The groups are shells around one centre, one inside the other: the same stretched ball of 4 dimensions in 6 sizes.
Some rows, each with its group after it:
[ 0.70 -1.18 -0.10 -2.15 -0.61 -1.92  2.82  0.16  0.60 -0.32 -0.22 -0.66
  4.20  1.65  0.66  1.92 -0.53 -0.70 -3.43  1.78 -0.74 -0.62 -1.41]
Z_380
[ 0.60  1.64 -0.36 -1.34 -1.37 -0.60  0.52 -1.01 -0.71 -1.26 -0.92  1.10
  1.68  3.44  0.72 -1.33  1.13  0.21 -0.44  1.66  1.00 -3.40 -2.00]
Z_37
[-0.92  0.60 -0.97  1.15 -1.83  3.72 -0.74 -0.60 -0.12  1.26  0.19 -0.86
 -0.08 -0.58  0.09  0.01  0.74  0.56  1.66 -1.58  0.81 -0.17  0.14]
Z_380
[-0.18  0.40 -0.16 -1.24 -1.89  0.63  1.77 -0.44  0.42 -0.68 -0.22 -0.41
  3.05  1.31  0.59  0.55  0.36  0.02 -1.34  0.97 -0.11 -0.61 -1.03]
Z_787
[ 0.36 -1.98 -0.76 -0.87  0.18 -0.48  1.33 -0.14 -0.02  0.92 -0.38  0.06
  1.36  1.13  0.72  1.17  0.18 -0.75 -2.04  0.13 -0.23 -1.85 -0.97]
Z_787
[-0.74 -1.95 -0.84 -0.04 -0.74  2.15  1.10 -0.38  0.30  1.11 -0.18 -0.10
  0.59 -0.09  0.77  0.92  0.71 -0.47 -0.98 -1.10 -0.34 -1.03 -0.20]
Z_834
[ 0.99 -1.38 -0.05 -1.99 -0.51 -2.48  3.03  0.91  1.06  0.53  0.49 -2.41
  5.55  0.33  0.07  3.64 -1.86 -0.68 -3.85  1.79 -1.04  1.68 -0.94]
Z_67
[-1.20  0.61 -0.90  0.78 -1.99  4.06 -0.54 -1.19 -0.34  0.37 -0.41  0.57
 -0.81  0.53  0.64 -1.25  1.80  0.46  1.62 -1.41  0.87 -1.94 -0.28]
Z_787
[-0.52  0.63 -0.93  1.08 -1.63  2.89 -0.68 -0.19  0.01  1.63  0.52 -1.72
  0.74 -0.94 -0.24  0.85 -0.02  0.56  1.32 -1.30  0.76  0.79  0.19]
Z_787
[-0.32  0.59 -0.25 -1.13 -1.91  1.04  1.41 -0.81  0.12 -0.93 -0.54  0.40
  2.16  1.86  0.80 -0.35  1.00  0.06 -0.87  0.83  0.17 -1.73 -1.19]
Z_787
[-0.69  1.50 -1.27  1.71 -1.58  3.89 -2.16 -1.07 -0.97  1.30 -0.16  0.05
 -1.79  0.29  0.07 -1.43  1.43  0.85  3.05 -1.82  1.75 -1.86 -0.17]
Z_285
[-0.49  0.42 -1.40  1.80 -0.91  3.37 -1.94 -0.61 -0.76  2.15  0.12 -0.62
 -1.55 -0.47 -0.08 -0.30  0.76  0.55  2.38 -2.10  1.40 -1.07  0.11]
Z_834
[ 1.07 -0.20 -0.34 -1.21 -0.58 -1.82  1.51  0.53  0.35  0.72  0.36 -1.99
  4.04  0.69 -0.11  2.42 -1.36 -0.23 -2.15  1.37 -0.10  0.73 -1.00]
Z_285
[-1.29 -0.87 -1.20  0.87 -1.06  4.10 -0.57 -1.40 -0.62  0.77 -0.82  1.68
 -2.28  0.85  1.10 -1.62  2.41 -0.02  1.26 -2.01  0.72 -3.52 -0.35]
Z_67
[ 0.09  1.98 -0.28 -0.66 -2.22  0.81  0.52 -0.53 -0.05 -0.57 -0.09 -0.72
  2.62  1.45  0.15 -0.08  0.29  0.58  0.11  0.96  0.74 -0.54 -1.06]
Z_285
[-0.82 -1.61 -0.75 -0.30 -0.93  2.19  1.17 -0.71  0.15  0.49 -0.49  0.61
  0.37  0.65  1.02  0.17  1.23 -0.44 -0.91 -0.82 -0.22 -1.94 -0.52]
Z_834
[-0.34 -1.35 -0.49 -0.94 -0.96  0.87  1.80 -0.37  0.38  0.18 -0.34  0.02
  1.88  0.88  0.85  0.87  0.55 -0.48 -1.76  0.10 -0.43 -1.23 -0.77]
Z_380
[ 0.78 -0.46 -0.87 -0.09 -0.10 -0.51  0.09  0.20 -0.24  1.59  0.20 -1.32
  1.62  0.43 -0.08  1.52 -0.67 -0.13 -0.69  0.05  0.49 -0.40 -0.69]
Z_67
[-0.02 -0.76 -1.17  1.01 -0.38  1.69 -0.63  0.06 -0.18  2.39  0.42 -1.53
  0.26 -0.86 -0.16  1.42 -0.31  0.06  0.51 -1.43  0.57  0.16  0.09]
Z_834
[-1.13  1.73 -0.73  0.87 -2.68  4.13 -0.63 -0.96 -0.12  0.28  0.00 -0.49
  0.28  0.05  0.19 -0.81  1.20  0.87  2.04 -1.09  0.99 -0.46 -0.13]
Z_37
[-1.09  1.33 -1.21  1.07 -1.69  4.29 -1.80 -1.98 -1.35 -0.05 -1.16  2.40
 -3.02  2.12  0.99 -3.40  3.11  0.62  2.88 -1.56  1.80 -4.80 -0.88]
Z_37
[-0.32 -1.04 -0.27 -1.00 -1.44  0.78  2.26  0.09  0.91  0.32  0.22 -1.33
  3.39 -0.05  0.46  2.01 -0.34 -0.33 -2.06  0.33 -0.74  0.79 -0.43]
Z_67
[-0.89 -2.18 -1.28  0.87 -0.24  3.08 -0.12 -0.65 -0.25  1.87 -0.33  0.46
 -1.44 -0.24  0.78  0.18  1.25 -0.40  0.21 -2.14  0.19 -2.05  0.01]
Z_37
[ 0.58 -2.82 -0.33 -1.89  0.16 -1.81  3.05  0.43  0.77  0.62 -0.10 -0.83
  3.68  0.81  0.74  2.76 -0.75 -1.15 -4.03  1.04 -1.19 -0.38 -1.01]
Z_37
[ 1.00 -2.07 -0.28 -2.00  0.15 -2.55  2.76  0.50  0.58  0.48 -0.05 -1.06
  4.08  1.19  0.51  2.69 -1.03 -0.96 -3.84  1.53 -0.89 -0.32 -1.25]
Z_834
[-0.60  2.08 -0.60  0.13 -2.38  2.73 -0.47 -1.22 -0.51 -0.54 -0.49  0.50
  0.38  1.63  0.48 -1.61  1.55  0.74  1.53 -0.12  1.22 -2.08 -0.91]
Z_285
[-0.27 -0.19 -0.92 -0.28 -0.69  1.50 -0.13 -1.36 -0.92 -0.17 -1.16  2.11
 -1.09  2.60  1.15 -1.86  2.14 -0.14  0.24 -0.31  0.89 -4.57 -1.36]
Z_285
[-0.88 -1.00 -0.86  0.31 -1.18  2.83  0.46 -0.62  0.09  0.94 -0.20  0.02
  0.12  0.03  0.67  0.24  1.00 -0.12  0.00 -1.24  0.11 -1.20 -0.19]
Z_380
[-0.03 -0.24 -1.26  1.30 -0.49  2.03 -1.20 -0.10 -0.44  2.39  0.36 -1.34
 -0.28 -0.71 -0.23  0.90 -0.08  0.25  1.19 -1.57  0.93 -0.19  0.06]
Z_67
[-0.59  1.54 -0.95  1.13 -1.92  3.27 -1.25 -0.73 -0.46  0.98  0.10 -0.71
 -0.15  0.05 -0.04 -0.55  0.80  0.80  2.15 -1.17  1.28 -0.63 -0.18]
Z_380

New rows. What belongs after each?
[-0.91  2.26 -0.97  1.15 -2.33  4.08 -1.68 -1.44 -0.89  0.15 -0.47  0.67
 -1.30  1.13  0.36 -2.21  1.97  1.00  2.96 -1.19  1.73 -2.41 -0.54]
Z_834
[ 0.44 -0.21 -0.47 -0.42 -1.06 -0.15  1.16  0.60  0.62  1.30  0.74 -2.65
  3.64 -0.60 -0.33  2.74 -1.41  0.01 -1.32  0.38 -0.15  1.94 -0.30]
Z_285
[-0.97  0.35 -0.62 -0.12 -1.94  2.95  0.47 -1.15 -0.13 -0.33 -0.60  0.86
  0.25  1.26  0.90 -1.06  1.73  0.20  0.42 -0.52  0.45 -2.23 -0.72]
Z_285
[-0.52 -1.66 -0.64 -0.76 -0.76  1.33  1.52 -0.66  0.14  0.20 -0.61  0.77
  0.85  1.16  1.10  0.23  1.14 -0.57 -1.47 -0.29 -0.30 -2.24 -0.82]
Z_285
[-0.38  1.32 -1.14  1.15 -1.40  2.92 -1.63 -0.96 -0.89  1.00 -0.26  0.12
 -1.09  0.75  0.16 -1.20  1.24  0.66  2.26 -1.21  1.55 -2.02 -0.48]
Z_380
[-0.16 -0.52 -0.11 -1.75 -1.49  0.10  2.44 -0.49  0.50 -0.91 -0.50  0.20
  3.09  1.77  0.95  0.59  0.58 -0.39 -2.28  1.18 -0.50 -1.36 -1.25]
Z_834
[ 0.93 -1.09 -0.17 -2.33 -0.28 -2.43  2.56 -0.13  0.18 -0.62 -0.62  0.24
  3.54  2.61  0.88  1.12 -0.05 -0.77 -3.38  2.03 -0.46 -2.06 -1.83]
Z_285
[-0.69 -0.65 -0.88  0.81 -1.35  2.80  0.21  0.05  0.44  1.83  0.59 -1.86
  1.19 -1.43 -0.05  1.68 -0.23  0.15  0.26 -1.43  0.08  1.26  0.40]
Z_834
[ 0.77 -0.56 -0.57 -1.21 -0.22 -1.21  1.08 -0.30 -0.30  0.15 -0.51  0.20
  1.91  2.10  0.61  0.51  0.21 -0.42 -1.70  1.02  0.23 -2.26 -1.47]
Z_380
[-0.09  2.45 -0.34 -0.39 -2.47  1.43  0.08 -0.78 -0.22 -0.69 -0.18 -0.45
  2.07  1.57  0.17 -0.66  0.66  0.76  0.78  0.76  1.01 -0.90 -1.06]
Z_67
[ 0.01  2.12 -0.35 -0.22 -2.36  1.27  0.24 -0.32  0.09 -0.06  0.26 -1.50
  2.76  0.63 -0.16  0.43 -0.11  0.74  0.51  0.60  0.77  0.53 -0.70]
Z_67
[-0.74  0.10 -0.70  0.53 -1.82  2.81  0.31 -0.18  0.40  1.16  0.43 -1.57
  1.48 -0.87  0.03  1.14  0.03  0.32  0.41 -0.99  0.21  0.95  0.13]
Z_285
[ 0.71 -1.61 -0.21 -2.15 -0.26 -1.99  2.75  0.04  0.43 -0.26 -0.42 -0.16
  3.60  1.92  0.83  1.65 -0.26 -0.86 -3.51  1.64 -0.71 -1.38 -1.51]
Z_787
[ 0.42 -1.21 -0.48 -1.53 -0.29 -0.87  1.70 -0.51 -0.13 -0.24 -0.77  0.85
  1.77  2.34  1.01  0.28  0.70 -0.65 -2.22  0.97 -0.12 -2.83 -1.53]
Z_380
[-0.74 -1.44 -1.05  0.25 -0.57  2.50  0.19 -0.92 -0.36  0.89 -0.64  1.07
 -0.98  0.84  0.98 -0.51  1.59 -0.33 -0.02 -1.31  0.31 -2.86 -0.51]
Z_787
[-0.36  1.85 -0.80  0.01 -1.73  2.22 -0.91 -1.66 -1.13 -0.77 -1.10  1.93
 -0.96  2.88  0.86 -2.77  2.34  0.56  1.65 -0.04  1.58 -4.32 -1.44]
Z_67
[ 0.32 -0.53 -1.04  0.34 -0.24  0.67 -0.34 -0.17 -0.42  1.62  0.00 -0.68
  0.43  0.41  0.11  0.77  0.03 -0.07  0.01 -0.60  0.66 -1.12 -0.55]
Z_787
[ 0.15 -1.14 -0.17 -1.53 -1.07 -0.49  2.58  0.20  0.84  0.11  0.09 -1.24
  3.95  0.56  0.49  2.18 -0.57 -0.49 -2.76  1.00 -0.80  0.43 -0.82]
Z_787
[-0.31 -1.80 -0.93 -0.17 -0.25  1.33  0.71 -0.54 -0.17  1.00 -0.48  0.54
  0.02  0.81  0.86  0.33  0.94 -0.52 -0.90 -0.80  0.03 -2.27 -0.63]
Z_380
[ 0.72 -0.68 -0.46 -1.86 -0.18 -1.57  1.52 -0.78 -0.49 -0.79 -1.12  1.58
  1.56  3.41  1.15 -0.51  1.05 -0.63 -2.17  1.52  0.21 -4.04 -2.05]
Z_37
[-0.93 -1.79 -1.14  0.42 -0.47  2.92  0.11 -1.00 -0.38  1.04 -0.71  1.30
 -1.48  0.72  1.09 -0.64  1.82 -0.40  0.08 -1.66  0.25 -3.11 -0.41]
Z_67
[ 0.11  1.41 -0.95  0.79 -1.31  1.72 -1.17 -0.45 -0.59  1.15  0.12 -0.96
  0.41  0.43 -0.20 -0.06  0.24  0.64  1.52 -0.57  1.31 -0.69 -0.48]
Z_285
[ 0.37  0.28 -0.50 -1.28 -0.84 -0.32  0.84 -0.97 -0.59 -0.81 -0.99  1.39
  1.10  3.06  0.98 -1.03  1.30 -0.19 -0.98  1.09  0.59 -3.68 -1.79]
Z_787
[ 0.53 -0.11 -0.69 -0.09 -0.73 -0.02  0.43  0.36  0.17  1.48  0.52 -2.08
  2.52 -0.21 -0.27  2.03 -1.00  0.05 -0.69  0.08  0.27  0.91 -0.40]
Z_787
[-0.96  0.50 -0.57 -0.01 -2.11  3.02  0.49 -0.94  0.04 -0.13 -0.35  0.24
  0.71  0.78  0.68 -0.60  1.35  0.30  0.47 -0.55  0.41 -1.38 -0.51]
Z_285
[ 0.96 -2.13 -0.31 -1.70  0.08 -2.30  2.70  0.82  0.82  1.01  0.34 -1.94
  4.47  0.31  0.22  3.44 -1.56 -0.88 -3.75  1.25 -1.00  0.90 -0.87]
Z_67
[ 0.74 -1.45 -0.02 -2.69 -0.42 -2.38  3.23 -0.15  0.45 -0.96 -0.69  0.38
  3.97  2.66  1.08  1.26  0.03 -0.94 -3.96  2.19 -0.83 -2.02 -1.86]
Z_67
[-0.42  0.75 -0.82  0.91 -1.75  2.62 -0.42 -0.08  0.15  1.51  0.60 -2.00
  1.34 -0.99 -0.30  1.14 -0.26  0.57  1.07 -1.02  0.64  1.23  0.17]
Z_285
[-0.70 -0.32 -1.30  0.71 -0.58  3.00 -1.19 -1.62 -1.24  0.54 -1.18  2.42
 -2.88  2.06  1.13 -2.47  2.67  0.01  1.52 -1.50  1.29 -5.03 -0.94]
Z_37
[-0.69 -0.60 -0.58  0.02 -1.63  2.26  1.09 -0.09  0.64  0.95  0.35 -1.44
  2.03 -0.70  0.25  1.51 -0.04  0.02 -0.56 -0.68 -0.23  0.86  0.00]
Z_834
[-0.13 -0.18 -0.21 -1.44 -1.53  0.35  1.97 -0.50  0.35 -0.69 -0.44  0.08
  2.75  1.65  0.81  0.44  0.56 -0.23 -1.75  0.97 -0.24 -1.30 -1.17]
Z_380
[ 0.40 -2.66 -0.76 -0.78  0.39 -0.64  1.66  0.29  0.33  1.53 -0.01 -0.81
  1.96  0.23  0.53  2.27 -0.49 -0.90 -2.53 -0.08 -0.61 -0.64 -0.61]
Z_67
[-0.74  1.56 -0.70  0.80 -2.38  3.29 -0.51 -0.53  0.02  0.70  0.30 -1.26
  1.02 -0.32 -0.08  0.07  0.46  0.80  1.58 -0.87  0.88  0.42 -0.06]
Z_834
[-0.03 -1.53 -0.44 -0.83 -0.84  0.26  2.00  0.31  0.79  0.93  0.31 -1.57
  3.14 -0.26  0.32  2.43 -0.66 -0.47 -2.19  0.16 -0.70  0.83 -0.38]
Z_787
[ 0.18 -2.63 -0.99 -0.36  0.52  0.08  0.99 -0.10 -0.08  1.59 -0.30  0.02
  0.55  0.57  0.70  1.32  0.22 -0.85 -1.78 -0.61 -0.25 -1.83 -0.64]
Z_37
[ 0.19  1.69 -0.45 -0.87 -1.67  0.53  0.21 -1.11 -0.64 -1.03 -0.82  1.00
  1.16  2.87  0.68 -1.48  1.33  0.36  0.18  1.04  1.05 -3.09 -1.65]
Z_285
